The rows of a group lie close to one hidden flat surface of 5 dimensions, which passes through zero. Surfaces can cross.
Known rows, each followed by its group:
0,33,20,13,20,-61,-23,-30,2	Q615
3,-5,2,13,7,8,-7,5,-7	Q260
20,-16,20,19,17,20,-1,23,-9	Q925
-4,5,-30,1,-5,8,-12,-35,8	Q689
-10,-10,-18,33,27,12,-23,-49,2	Q260
3,15,-24,6,-32,14,-24,38,-38	Q561
-28,-14,-24,-23,-5,6,14,13,12	Q730
5,9,-7,-5,-20,6,0,-11,-13	Q561
6,2,5,12,-1,19,-8,27,-12	Q925
5,0,-27,-12,-17,8,1,-31,11	Q637
22,-18,-9,-5,2,-25,1,-14,6	Q561
31,-10,11,19,-11,11,-6,1,-8	Q637
4,16,-7,13,12,-28,-24,-17,6	Q615
-25,22,-6,-6,7,32,12,-33,37	Q689
13,-13,-22,-13,13,-18,1,-12,18	Q637
7,22,41,29,14,-19,-16,-7,-19	Q730
6,-12,-4,11,33,-26,-9,-18,18	Q637
18,-2,-11,-1,-15,11,-1,5,-2	Q925
-4,-18,-1,6,21,-9,-3,19,5	Q615
7,-14,-1,-4,14,-16,5,-21,11	Q689
-16,-13,-23,14,31,9,-11,-20,48	Q561
-12,-6,-15,17,-10,4,-16,0,-2	Q730
-12,42,17,26,12,-29,-33,12,-15	Q615
33,9,-13,-1,-29,19,-1,-17,-4	Q615
0,1,3,4,-8,2,1,-12,-1	Q637
-2,-13,4,-17,12,-52,12,-34,20	Q925
50,13,-10,18,-22,32,-20,-6,-14	Q730
0,-9,-44,4,-8,6,-12,-46,21	Q730
-1,-6,-2,11,16,18,1,-28,12	Q925
12,-10,10,-12,5,-49,11,-21,28	Q689
-39,-11,13,-7,14,5,16,21,0	Q615
14,-3,-5,0,-1,0,-2,-21,7	Q260
0,10,-13,-5,-15,8,-4,-17,-7	Q561
33,-18,-33,10,34,-7,-22,13,17	Q637
-11,-2,7,-8,-1,-8,5,31,-3	Q260
2,1,17,-6,-2,-17,8,1,-13	Q561
16,16,7,-36,18,-10,28,-27,20	Q730
-4,9,8,-5,-8,-11,3,6,7	Q689
6,17,21,10,-6,20,-1,4,-17	Q260
-4,3,-19,7,-5,18,-10,-13,2	Q260
1,-12,-1,0,11,-11,3,-8,0	Q689
-5,7,-13,-3,-9,-3,-4,-7,3	Q925

New rows, each followed by its group:
-24,3,37,-14,-8,-21,24,2,-9	Q637
-20,-13,-13,-7,14,-21,0,-3,11	Q260
-9,-2,2,8,19,-4,-5,-6,4	Q925
-11,-5,-28,6,-3,32,-8,15,1	Q615
27,-3,-14,8,7,-21,-15,-15,10	Q615
-21,44,14,19,16,-36,-27,-10,-9	Q615
-10,-30,11,-11,9,6,23,26,2	Q615
36,-27,-1,0,27,-23,-2,30,7	Q637
7,16,3,9,7,-33,-15,-21,5	Q615
10,21,17,7,2,-29,-11,-6,-6	Q615
-14,5,18,-15,-28,3,20,-4,-10	Q637
-7,20,-5,-16,-36,1,1,31,-17	Q925
-9,5,35,7,8,27,11,31,-2	Q561
-7,-6,-6,-4,0,9,3,-2,4	Q615
-6,0,-19,10,9,-1,-15,-4,8	Q615
29,15,19,-17,-18,17,26,-1,64	Q689
5,-6,4,-1,-2,-28,-2,21,-18	Q561
-12,0,-27,-16,-18,33,7,17,0	Q730
-23,4,39,-4,-6,-15,16,-3,-10	Q637
3,10,5,30,-6,6,-26,-6,-14	Q730
14,7,-2,-2,-8,19,0,9,-7	Q730
3,0,-12,3,3,-22,-13,5,-1	Q925
-10,-34,-3,9,38,-35,-8,-19,-32	Q689
-17,23,35,22,11,21,-7,6,-26	Q260
11,-11,-9,9,20,-29,-11,-6,13	Q615
-3,7,48,44,16,-1,-16,3,-16	Q637
-48,0,4,-18,6,1,17,30,-1	Q730
5,7,-1,-16,-13,-6,10,8,6	Q260
26,-7,-7,17,-27,31,-12,37,-21	Q730
2,-6,5,-4,-11,-9,9,-25,4	Q637
2,-16,16,14,24,22,2,37,18	Q561
-7,11,39,-15,2,-27,25,8,37	Q689
-16,0,-29,3,12,-14,-14,-23,17	Q561
45,-20,10,29,-21,12,-17,36,-23	Q730
23,9,-9,-5,-14,8,0,-31,10	Q260
-25,3,5,-40,-2,-16,28,34,-5	Q637
38,-10,15,2,-10,49,21,0,15	Q561
-2,-14,3,-5,0,5,9,7,1	Q615
-7,26,-4,-13,-45,-57,-8,-7,20	Q689
-7,24,-1,21,-20,46,-17,24,-23	Q637
5,23,-18,-29,-30,-4,12,-22,21	Q260
30,-37,-53,-46,16,-40,18,-23,41	Q637
26,-13,13,19,-9,-2,-5,-28,2	Q637
-39,16,7,-23,4,-4,13,30,-9	Q637
-1,8,2,-5,-9,8,3,20,-5	Q260
-17,21,-16,7,-20,46,-14,36,-21	Q260
4,-3,16,14,13,-9,-7,-7,1	Q637
9,11,-18,-10,-29,26,-1,31,-6	Q260
38,-9,20,-38,16,-20,35,1,15	Q730
-4,-25,-16,20,5,25,-17,55,-21	Q260
16,-29,-48,34,9,36,-34,-25,-1	Q260
-11,10,27,17,-3,7,-4,8,-15	Q637
-8,11,19,8,19,-14,1,-38,3	Q260
-28,5,-11,9,-1,23,-13,26,-12	Q260
21,-16,4,14,-6,-4,-9,9,-6	Q730
-6,4,14,10,17,-4,-7,23,-7	Q637
19,9,-17,-8,-43,26,-2,29,-15	Q925
15,12,-67,4,-27,-6,-39,-5,-3	Q925
-16,24,-3,-5,-8,7,2,-19,4	Q260
-57,21,41,-13,11,-12,21,6,-11	Q615
-23,5,11,-13,8,-6,11,14,0	Q730
-28,-39,-29,21,39,-17,-20,-14,10	Q260
5,19,-32,-10,-39,16,-9,-33,-21	Q561
-33,18,0,-4,26,-2,-6,36,-6	Q637
11,-16,54,-15,-11,-21,30,43,-19	Q637
-8,-7,-16,-15,-4,8,7,4,6	Q730
-1,-9,-19,4,-1,20,-6,13,2	Q615
-7,2,-2,10,9,5,-7,-4,0	Q925
8,34,38,4,-11,-23,-2,2,-20	Q615
-3,-9,18,1,15,-25,4,-13,7	Q637
-14,10,3,-11,-7,-18,4,1,-3	Q925
-18,29,12,18,-31,39,-8,-10,-21	Q637
7,-12,16,-4,-1,-23,14,-22,6	Q637
-2,8,5,-4,-13,13,4,36,-11	Q260
-12,13,-6,0,-7,4,-5,5,-5	Q925
18,-9,22,4,-7,-6,5,6,-7	Q637
36,-6,12,5,-5,4,3,-1,-4	Q260
19,-11,18,-14,-25,2,20,24,-11	Q637
-2,1,13,-5,-21,0,12,-20,-4	Q637
-43,44,15,-4,-2,6,4,-22,-2	Q260
-42,1,20,-56,-28,-35,51,-21,3	Q637
-11,10,5,5,6,10,-7,33,-12	Q637
16,16,-23,1,-74,-46,-31,34,-36	Q689
